The first 9 rows are patterns. Each new row is the sum of 3 different patterns, raised or lowered, with some noise. Before adding, each is slid sideways (what falls off one end comes back at the other) and multiplied by a number that may be negative. Names go in the order of the patterns.
Known rows, each followed by the names of its patterns:
[  3.7   0.3  16.5  -4.7   1.4 -26.3   3.0 -18.7   0.7   8.6   2.7  -6.1
 -14.3  -7.6  -2.6  -4.2 -13.5  14.7  -8.8   3.7   2.7   5.6  18.7  -4.6
   6.4 -10.6  -3.8  31.1 -10.6  15.1  -6.6   5.3 -11.1  24.8  -2.1  -0.4]
(8)
[  7.3   0.4  -1.9   9.5   6.6 -19.1  -5.9   0.9   0.1  29.2  -2.6  -7.7
   6.6  -9.0   9.5   2.1  -8.3 -28.6  17.4   0.5  -9.3  11.4 -29.8  -3.6
  -0.6 -30.9  -5.7  -3.0   7.9   9.9  -3.8  14.4   2.5   3.9   7.4   4.3]
(3)
[-11.4  13.4 -11.1   4.1 -29.9  10.2   1.0   7.0 -13.2  11.4  -1.9 -12.9
  -2.1  -6.9  -9.9  -1.2   4.4   4.1  14.0   0.0  -1.9  -1.4   6.1 -13.2
  -0.2  -3.3   0.1 -25.0   2.0  15.8   8.3   2.6   6.2  -3.7  -6.1 -21.4]
(2)
[ -9.5   2.6   1.7  12.2  -7.8   0.6  -4.9   3.6  -4.3   8.5  -0.4   1.1
  -9.3  29.0  31.1   7.8  -6.1  -7.2  -0.6   2.6   8.9   3.9 -10.0   7.4
  15.1   5.5  -7.2   7.1 -13.6  -5.6 -21.8   8.3  -3.4   7.6 -13.4   6.3]
(0)
[  0.4  -4.7   7.5 -20.0   5.1   2.6  19.5   8.1  19.0   0.3 -27.5   9.9
 -17.3  14.0  23.5  31.1  -3.9   4.9  -3.0  25.1  24.1  21.5 -31.1  -2.9
  -8.6   9.9  -2.4  -2.4  -2.8  -4.0 -14.9 -22.3   2.5   0.7   2.5  -6.5]
(1)
[  0.5   2.4   7.1 -22.1  14.1  -4.4  -6.5  -6.5  -2.5   0.1  -9.8   3.5
   4.0 -31.1  -1.9  -6.5   4.7  -1.1 -28.2   5.8   5.4   7.8 -22.1   0.9
   6.1   6.0  10.8   7.7   0.0  31.1  -0.5  -9.1   3.2  -4.0  -2.1  23.3]
(6)
[ -8.4   7.5   7.3   3.8  17.4   4.7  -4.5  12.6 -15.7  -8.6 -17.5   1.8
 -12.5   4.9   2.7   7.1  23.8  -3.5 -17.7  -5.0  25.1   2.0   5.5   8.4
   0.0  -1.2   6.5 -26.1  -0.1  -3.8  -3.3  -4.2  31.1  -5.9   3.6   3.7]
(5)
[  7.4   1.8 -21.0   6.9   9.0   6.2 -20.4   6.6  -3.3  18.5  -1.3  -6.5
  -5.3   7.1 -10.3  -1.4  -2.6  -8.4  -7.4  -0.6   1.7   6.8  19.9  10.8
  17.9   2.4   1.5   5.4   5.4   4.3   2.7   6.7   1.5   1.0  -1.2  -0.4]
(4)
[ -3.8   9.5 -17.3   5.0   8.5   3.0  -0.8  -4.0  10.8 -21.5   0.0  -0.8
   9.8 -10.3   4.4  -1.0   8.0   8.3  -1.8  10.2   2.6 -16.0   0.4  -1.0
  -5.0 -15.1  -3.0  13.7   7.3  11.2  -6.1  -8.1   6.4  -7.8 -10.1   0.4]
(7)

New rows, each followed by the names of its patterns:
[-15.1 -12.0 -10.4   0.7   2.6  -6.1 -25.7   4.4  -8.3  12.9  -4.1  19.5
   5.8   4.0 -21.6  -8.7  -9.5 -10.0 -12.8   7.2 -14.7   2.4   6.8   0.7
  -7.2  -1.1   2.7 -12.1  -5.5  -7.0 -21.8 -16.1 -11.5  -6.2 -12.2 -21.1]
(0) (1) (4)
[  8.4 -19.3   3.3  20.7  -7.0  15.6   8.7  -3.3  29.4   7.3  -7.0  29.2
  17.4  16.9  23.1  25.9  18.2  14.6  23.1  -6.7  22.4  37.3   9.7  15.0
  42.0   9.2  45.2   2.6   5.1  16.5  42.6  12.7  26.0  13.3   2.8  20.9]
(6) (5) (4)
[  9.4  12.5  -2.5  -3.4  25.6  30.5  25.5  -2.4  21.7  11.9  43.2 -28.9
  23.8  18.2  47.0  -1.6  38.4  21.3   2.4  27.1  -1.2  24.1  39.1  33.5
  -1.3  17.0   5.6  34.2  31.5  45.5 -11.8  28.0  13.5  54.4  11.3   1.7]
(2) (1) (4)
[  9.1   1.5  21.2  25.7  -5.6 -26.7  -3.4   4.4  -5.7   2.0 -32.8   6.1
  -2.3  14.0   4.8  23.9  -9.2  -9.8   0.4   2.9  36.4  -9.3  12.5  13.3
  33.1  -3.6  24.7   6.5 -17.8   2.0  -7.7  18.2  16.7  32.0   5.5  -6.7]
(8) (1) (6)
[  0.2 -25.2  22.9 -27.0 -12.1  11.8 -10.8  -1.6  -3.1 -40.2  -5.4 -25.5
  -1.2   3.2  -7.7  12.7 -15.6  -2.7  10.2   0.5   7.8 -32.3 -21.0 -24.1
   5.4 -15.3   0.4 -16.4  -7.9  15.3   8.6  -9.3 -13.3  -6.6  12.0 -25.3]
(3) (0) (7)
[ -1.5  -5.9  16.0  -8.0  -2.0 -16.2  11.0  -6.6  -0.6  -8.1 -24.5 -12.2
   1.4 -12.3  -1.5 -15.8  -3.6  -9.0  -4.3 -15.6   1.9 -20.1 -46.2   5.6
  -4.8   5.4   7.3 -11.0 -16.7 -12.0 -13.1 -12.9 -28.1 -19.2 -10.7 -18.4]
(3) (0) (4)
[-21.3   8.6 -14.9 -17.3 -41.5 -24.5 -17.1 -16.3 -22.5  12.8 -13.0 -37.9
  -1.9 -30.4 -11.3 -11.9 -18.1   4.1 -19.5 -30.0  -3.6 -57.9 -31.6 -49.4
 -15.3 -23.4 -32.0  -4.4 -10.9   5.7 -35.3 -38.8 -24.1  11.1  -9.9  -1.7]
(6) (5) (7)
[ 15.1  16.3  14.9  16.9  15.4  52.7  16.4 -19.4   9.1  11.3   7.3  20.3
   1.9  10.9   5.0  -8.0  -1.1   9.0  -3.7  34.5  32.0  16.1  -7.2   8.9
  -6.0  -3.3  17.6  23.5   7.8  29.5   6.6  -5.1  11.5   6.4  -6.4  22.4]
(0) (1) (6)
[-24.9  11.3  -2.5  42.6   5.3  20.8   7.2   4.2  -8.2   9.6  22.7  10.1
   8.2  14.3  11.7 -11.8   3.6 -10.8   3.8  -1.4 -25.9   4.5  10.1  12.3
  -8.2 -17.0  22.1   0.6  -5.3 -12.7   3.1 -16.8  -2.5   3.5   9.9   2.1]
(8) (2) (4)
[ -9.3  13.6 -20.0 -15.1 -20.1 -14.7 -18.6  -2.2  11.5  -5.2  32.4   2.3
 -12.4  -6.9  18.4  -5.3 -13.6   0.6  -2.0 -19.6  -1.9  -0.8   5.8   3.9
   8.0  -9.0  21.2 -24.5 -21.4  14.0 -18.7   4.6 -36.7   8.7  20.3  14.3]
(2) (5) (7)
[-22.3 -31.1 -14.3 -41.0 -12.2 -12.2 -22.8 -31.5 -22.8 -47.7 -24.2 -15.6
 -46.5 -19.4 -36.3 -12.4 -18.7   1.6 -50.8 -32.9  -8.2 -46.5  -7.4 -10.2
 -19.4   1.1  -6.6  -5.1 -15.5 -47.9 -24.3 -50.0 -13.4 -24.0 -30.1 -22.9]
(3) (0) (7)
[ -4.2   0.7 -13.0   9.8  -5.6   9.7   6.7   8.4  -6.2   7.1 -10.6   7.4
   8.9  -3.8   2.7  -9.7  -3.9  -2.1 -14.8  -1.4 -17.7  -4.5 -19.9   2.1
 -18.5 -18.4   0.5   6.1 -14.8  -3.2  13.5  -2.5   8.8   5.9  -3.5 -18.2]
(8) (0) (5)
[  4.2 -25.0   2.5 -11.1  25.9  17.0   5.7  -5.6 -17.4 -27.1 -14.8   6.2
 -13.5  -3.0 -32.8  24.8   5.6   9.0 -12.0   6.0 -10.7 -29.9  -4.0 -24.2
  -5.1  -2.5   7.6 -18.8  10.7  -4.6  -1.5  -9.4   3.9 -22.4  13.9  -8.7]
(2) (0) (5)
[-16.3  16.9   6.8  14.7  22.3  18.6  -3.8   4.1  -6.1  -1.3   4.2  16.8
 -16.4 -18.2   8.8 -12.3   6.6   1.5 -19.4   3.3  44.4  -3.4   7.6  -7.4
   4.8   2.8  19.7 -15.6  24.9  21.5   5.3   1.7   0.5  -7.5  15.9   7.6]
(3) (6) (5)
[ 18.5  -7.9   8.5  21.5  47.8   1.0  19.6  12.2  12.9  33.3   3.9  -6.9
 -24.3  14.2   7.4  -4.4  16.7 -29.2   3.7   1.6 -56.9   1.6   0.2  19.5
  12.1 -17.7  22.4  18.1   6.4  -0.3  13.4  29.1  16.3  23.0  21.8  -1.0]
(3) (1) (6)
[  3.1   7.8  11.9   2.9  26.5 -15.1  29.1  -1.0  -4.2  26.0   9.8 -20.9
  -3.2  -1.4   3.9   4.2  -3.6  16.9 -22.0  -1.8   3.0  19.1  13.2  -5.0
  22.5  15.1   9.8  24.2  -2.3  22.2   2.6   3.4   7.6  38.6  32.6  -9.1]
(8) (6) (5)
[ -8.0  -5.4  18.4   7.0  23.5  -7.8  14.9  29.4  60.6  -3.8  10.2  19.4
  -5.6  25.3  20.1  21.0  35.1  22.9 -15.7  18.5  -0.2  15.6 -13.9  15.7
   6.9  -8.7   7.6   2.3 -11.6  11.9   1.5  10.7  38.0   2.8  12.8  13.8]
(3) (2) (6)
[-19.9   4.7  -9.9  11.1  11.7  15.1  -8.9   6.3 -31.8 -32.2  -5.1 -14.6
   3.8  -9.9  10.2  -0.2  -3.2 -14.2  19.6  16.3  -9.6 -21.2 -15.2 -13.6
  -2.8   5.2  -2.3   7.1 -14.0   9.7   8.0   8.3 -19.0  -8.6 -10.5  -1.5]
(2) (0) (1)
[  9.8  42.4  -2.6  20.7   8.5 -20.7  18.8   4.9   8.2   1.3  10.7  16.1
  11.4  21.0   0.1  -4.9   5.9  10.8  12.3  24.6 -25.6   7.3  14.9  17.5
  -6.5  20.6  19.2  11.6  44.0  11.8  30.4  40.6   1.4 -14.5  30.3  18.3]
(8) (3) (6)
[ -7.9  -6.5  -2.1 -16.4  12.0 -18.9  12.3  11.5  19.0   5.4   6.4 -20.9
  -4.6   6.5   3.2  26.5 -33.3  10.9  11.5   1.6  12.1  11.2   9.7  21.7
  -3.6  47.8   5.9  10.3 -23.4  10.8  33.4  -9.4  16.9  -7.9  21.7  -3.9]
(6) (5) (7)
[-20.4   4.9  -4.4  15.8 -13.2  16.4   6.1 -14.8  -4.8  12.4 -10.8   0.4
   0.4  -5.4   8.4   5.4   0.8  16.4   2.8  -6.8  -6.9   5.7  -6.1  -5.2
 -10.3 -15.5   2.4  11.4   3.0  12.0  -0.7 -16.6 -16.1  22.5  -9.1  -9.4]
(0) (6) (7)
[-15.5 -37.2 -43.5 -35.6 -31.7 -44.5 -41.7 -16.7 -16.8 -16.8 -28.9 -14.3
 -39.5 -27.0 -27.0 -38.7 -21.4 -47.7 -20.1 -25.4 -15.4 -58.9 -25.2 -37.5
 -40.9 -27.0 -41.3 -26.6 -19.1 -21.9 -35.9 -51.0 -35.4 -42.5  -8.8 -24.6]
(8) (1) (6)
[ 16.0   8.6   0.4   1.8  27.0 -16.9 -15.3  10.2  19.0  31.9   7.0  -4.7
 -13.3  -6.2   3.2  11.3  -8.0  -0.5  14.5 -14.2  26.3   6.2  24.5  -4.2
  10.4   0.8   9.6   1.7  34.8 -15.9  -2.1 -11.7  32.3   1.7   0.4  -6.2]
(0) (6) (4)
[  3.4  16.1 -16.9   1.2  -5.3   5.4   5.8  21.9  20.3  15.5   8.5   2.9
  -5.3  -1.6   7.4  15.7   1.1   8.0  17.8  -9.0   1.1  -5.9 -20.0  -4.7
 -12.2  10.6  23.8   3.7   5.0  10.5  -4.0  12.1  11.0  16.8   9.0   5.4]
(3) (0) (5)
[ -9.1 -17.1  -2.5   3.1   2.9  10.0  -0.6   3.2   4.4  -1.6 -16.7 -10.1
  -7.4 -21.1   1.5  -3.2  -9.0 -16.7  -0.2  -8.1  17.4   2.6  -7.1   9.1
 -10.8 -10.7  16.8 -13.0 -29.1  -9.3  13.3  -1.7  12.5 -24.7  -7.2  -3.7]
(3) (4) (7)
[ 23.5   4.7  30.2   2.3  39.5  -6.0  31.4  -9.8  20.4  26.8  29.4  25.9
  11.8   0.2  -6.9  24.9  32.6  44.4 -17.2  -5.1 -21.0  42.3  27.5  33.0
   7.6  -0.4  18.7  29.0  21.8  13.1  51.8  -2.6  14.8  -0.8  33.3  28.0]
(8) (0) (1)
[ -2.0  11.1  -6.6   4.6   4.1  15.7  10.1   0.8  -2.5  27.5  19.8   4.2
  10.6 -10.7  10.6  10.2  -2.9   3.6  18.5  12.6  22.7 -22.1  14.5 -11.3
  20.3  -9.8  26.3 -19.5   0.5  -9.2  -1.7  -3.4  -2.9  41.6   8.2  52.7]
(8) (1) (4)
[ 26.4  15.5  24.5   0.4   6.9   6.8   1.9  -2.5  51.2  13.1  37.6 -11.4
  -7.8  47.7  -7.0  14.2  17.1  61.7 -14.6   6.1   0.1  27.9  11.4  29.0
 -43.6  13.2  17.2  11.8  19.4  10.5 -29.2   4.7  -6.0 -20.1  15.6  -5.7]
(1) (6) (7)
[ 19.6  -0.5  -3.6   2.6  13.6  14.5  25.4  21.9  34.8  -2.5  17.6  10.5
   8.5   7.9   9.9  27.4  13.0  23.6  23.3 -25.9  30.4 -11.1  30.0  18.7
  41.9  -6.5  24.5 -11.9   2.6  22.3  21.9   0.5  10.3  22.1  10.7  20.7]
(8) (0) (1)
[-21.5  -5.6   8.6 -24.1  -5.3  25.6 -29.9  10.4  -1.7   2.5   4.3  19.1
 -24.3   6.7   3.2 -21.8  20.6  -9.5 -15.9 -14.4 -15.6  -3.1 -20.0 -16.5
  16.3 -22.3  31.4 -12.1   7.9  -4.7 -37.1   1.2 -20.4   1.7 -24.4  14.6]
(3) (6) (5)
[-20.6 -22.5  -0.4  26.2   9.8  17.0 -16.1 -33.7   3.2 -16.5 -11.0  32.1
  14.0  -2.0 -11.8   2.1  47.3  19.4  24.5 -35.1 -10.7  16.8 -18.0   2.7
  -2.3  -6.0 -13.3 -10.2 -17.0   0.0   6.2  -8.9  15.3  -7.7 -13.0 -22.8]
(8) (2) (1)
[-17.1 -11.0  15.5 -26.7  15.1   3.6  11.7   2.6 -14.0  19.2 -10.4  31.8
  -1.8  24.2   2.0   1.8 -17.1   7.0  20.6   6.9  33.7   4.8  -2.6  -6.2
   2.2   2.1  -9.8 -12.6 -30.3  24.7   3.1   0.2   9.0 -47.5   2.8 -20.1]
(8) (3) (7)
[  7.8  16.7  30.1  22.3 -10.4   6.9  19.7  24.1   6.6  20.7  24.8  28.7
   4.8   5.3  18.7   0.4  38.8   5.9  33.6   3.7  27.3  -2.3  41.0  22.8
  27.3  30.6  29.7  17.3  -1.2  23.0 -12.3  17.5  16.8  44.4  25.3  28.4]
(8) (1) (7)
[-27.6 -19.5 -53.9 -16.3 -37.2 -14.9  -8.0 -39.3 -23.5  -4.8   3.7 -23.5
 -23.9  -6.4 -21.7 -20.0   3.2 -34.5  27.8   5.7  -6.6 -14.2 -26.8  -6.8
  15.9  -8.9  -4.1 -30.6 -37.2 -19.2   3.5 -24.6 -25.1 -30.5 -11.5 -39.8]
(1) (6) (7)
[ -1.6 -20.8  12.7  -7.9 -20.1 -22.9  -8.6   6.2   5.0  -8.0  12.7 -23.5
  -7.6 -10.0 -22.3  13.5 -23.4  -5.2 -16.3   2.1 -22.3 -18.1  20.4   2.1
   2.1   7.4   4.8  20.5  -2.3 -17.6 -26.2  -2.9 -17.6  12.9  15.2  -6.2]
(6) (5) (7)
[  1.1  -0.2 -45.2  28.0 -14.4 -20.9  39.4 -32.5  -5.8  -5.6 -23.2  12.8
 -13.6  15.2 -17.1  -6.8  13.9 -16.1  -8.5 -33.5 -12.7  30.9  10.0 -31.1
 -18.4   8.0 -44.7 -11.3  -5.5 -31.4  17.9 -17.4 -36.6   3.5  32.1 -57.0]
(3) (6) (5)
[-14.1 -21.1 -27.9 -18.8 -35.0 -10.1 -14.9 -20.8 -23.0   4.9   8.9  -9.8
  12.1 -23.0 -20.6 -11.7  -4.5 -22.9  -4.9 -26.6  -9.2  -7.8 -14.3 -12.9
   6.4 -37.6 -22.6 -18.6  -9.6 -19.8 -25.8 -11.0 -25.5  -8.0  13.3 -12.6]
(0) (6) (4)
[ 38.9  13.0  35.0  18.7  33.2  18.5  22.5  28.1  38.5  32.3  24.7  24.9
  27.3  21.2  22.3  15.4  17.9  16.7  40.3  49.5  27.8  13.5   7.6  17.0
  35.7  38.4  37.6  12.7  20.9  41.7  42.9   6.9  25.4   6.3  42.9 -10.2]
(0) (4) (7)
[ -6.7 -32.2 -20.4  33.8 -30.1   4.6 -32.3   7.0 -36.7  13.1 -22.5  -4.1
  13.0 -21.8  -3.2 -15.7 -24.5 -31.3  -4.6 -33.6 -22.9  10.4  -9.5 -25.9
 -11.8 -51.8 -17.2 -18.6 -49.6 -20.3 -21.6   9.7   4.3  -7.1  22.9 -17.4]
(8) (3) (2)
[-19.0  -2.1  -7.8  -5.2 -12.6  -1.1  -6.6 -22.3 -16.0   9.0 -28.3 -11.1
 -18.1   8.6 -38.6 -17.9 -22.4 -11.0   1.3 -15.6 -10.1 -21.6 -15.7 -10.8
 -26.2 -31.9 -10.8   1.6 -16.1  -4.9  -7.0  -8.9 -20.3 -11.2 -19.1   2.5]
(8) (0) (7)
[ 16.5 -24.3  -5.7 -13.9  -8.3  28.5 -23.6  30.4 -17.6 -30.4 -28.4  10.1
 -22.0 -22.4  -6.7  15.7  19.1 -16.0  -7.9 -47.9  18.0 -44.1 -21.1  -7.7
  -3.1 -17.6 -38.9  -5.9  -4.9  -8.7 -19.1   0.2 -14.7 -29.8 -18.2  -7.0]
(8) (2) (7)
[46.9 27.6 51.4 81.8 84.3 45.8 28.6 46.4 20.9 43.0 46.6 56.0 19.1 48.3
 48.9 48.6 45.1 44.0 16.0 40.4  9.9 50.3 14.1 44.2  6.9 56.5 39.7 40.8
 44.2 48.4 12.9 42.7 22.2 22.9 26.4 40.5]
(0) (4) (7)
[  8.6  21.6  -3.3  -4.6   3.0  -3.1  -4.8   1.7   8.6   0.1  -6.5   5.6
  -2.3  13.3  -5.0 -16.5   2.4   1.4   1.6 -17.1  18.0  -1.0  14.8  -0.7
  15.4 -15.4  -2.4 -16.6  -6.3 -11.0 -15.9  -0.9   6.8  11.7  -4.1   2.3]
(8) (2) (4)
[-25.7 -14.8  -6.8 -19.0 -18.4   4.8  -2.6  -0.7   4.1   4.5  32.9  -6.9
  -6.4  -8.6  14.0 -24.9  -3.2   5.1   3.0 -10.5   1.4  -6.6   3.8  -0.6
 -34.6   7.9   4.5 -12.5 -28.3   5.5 -14.2   0.3 -10.7  10.7  -7.0   1.7]
(2) (4) (7)
[ 36.8  40.9  33.6   8.8  21.3 -18.2  34.1  33.2  30.9  -6.9  41.7   1.2
  24.9  18.9  -2.7  18.6  16.5   5.8   0.1  22.1  19.0  32.4  -4.4   9.8
  -8.1  20.1 -24.8  17.9  25.8  30.9  46.0  11.9   3.1 -12.7  50.5  -4.8]
(2) (1) (5)
[-20.9 -33.1  -1.5 -39.3 -16.3 -18.2 -39.9 -21.8 -30.9 -29.2 -19.6  28.1
 -14.0   5.0  -4.7 -32.4 -32.9  -2.2 -14.4   8.1   1.3   0.9  -0.4 -39.0
 -18.7 -19.3  -5.0 -19.1 -49.3 -13.9 -24.1  12.9 -19.0 -59.0 -14.2 -16.3]
(8) (1) (5)
[ 16.3  39.5  14.8   4.5 -30.2 -12.4 -11.3  23.8   1.7 -15.0   0.9 -11.4
  -5.9 -20.0   0.1  -9.8 -13.0 -29.3  10.3   8.8  -3.6 -28.5  12.0 -18.5
  31.5   5.2  20.3  10.4 -16.9   0.7 -17.0  -3.8  22.1   7.5  -7.1 -11.7]
(3) (0) (1)
[46.9 27.5 -0.1 51.8 11.0 36.6 -9.6  3.7  0.3 16.4 21.6  8.0 30.0  5.9
  1.0  2.9 18.6  3.2  9.3 -0.3  3.1  3.0 34.2 -4.3 30.3 12.8 15.0 20.0
 29.3 14.5 16.5 37.5  1.9  8.8 20.3 16.8]
(3) (2) (1)
[  4.1 -31.9 -28.6  -2.1   0.9  19.8  16.7   5.2 -20.9  -6.6  11.5  12.1
 -13.9  -1.4 -17.7  11.5  -3.7  13.1  29.1   2.1  -6.3   2.8  16.2 -11.6
   8.2 -23.2   3.1 -10.4  28.2  -5.4  29.8  -1.8   2.2  -8.9  25.1   8.8]
(8) (2) (0)
[  2.9   8.3 -35.4  -2.0   1.5   5.9  15.7  -5.6 -24.6   2.6  -5.8  -7.1
  28.8 -15.6 -12.9   8.7  10.0  -6.2   5.4 -14.4  -9.7  -3.4   0.7  -3.9
  11.5  -0.1   6.0  21.9  10.6  -2.4 -12.0  16.5  -5.0   2.1  -0.5 -13.3]
(3) (6) (7)
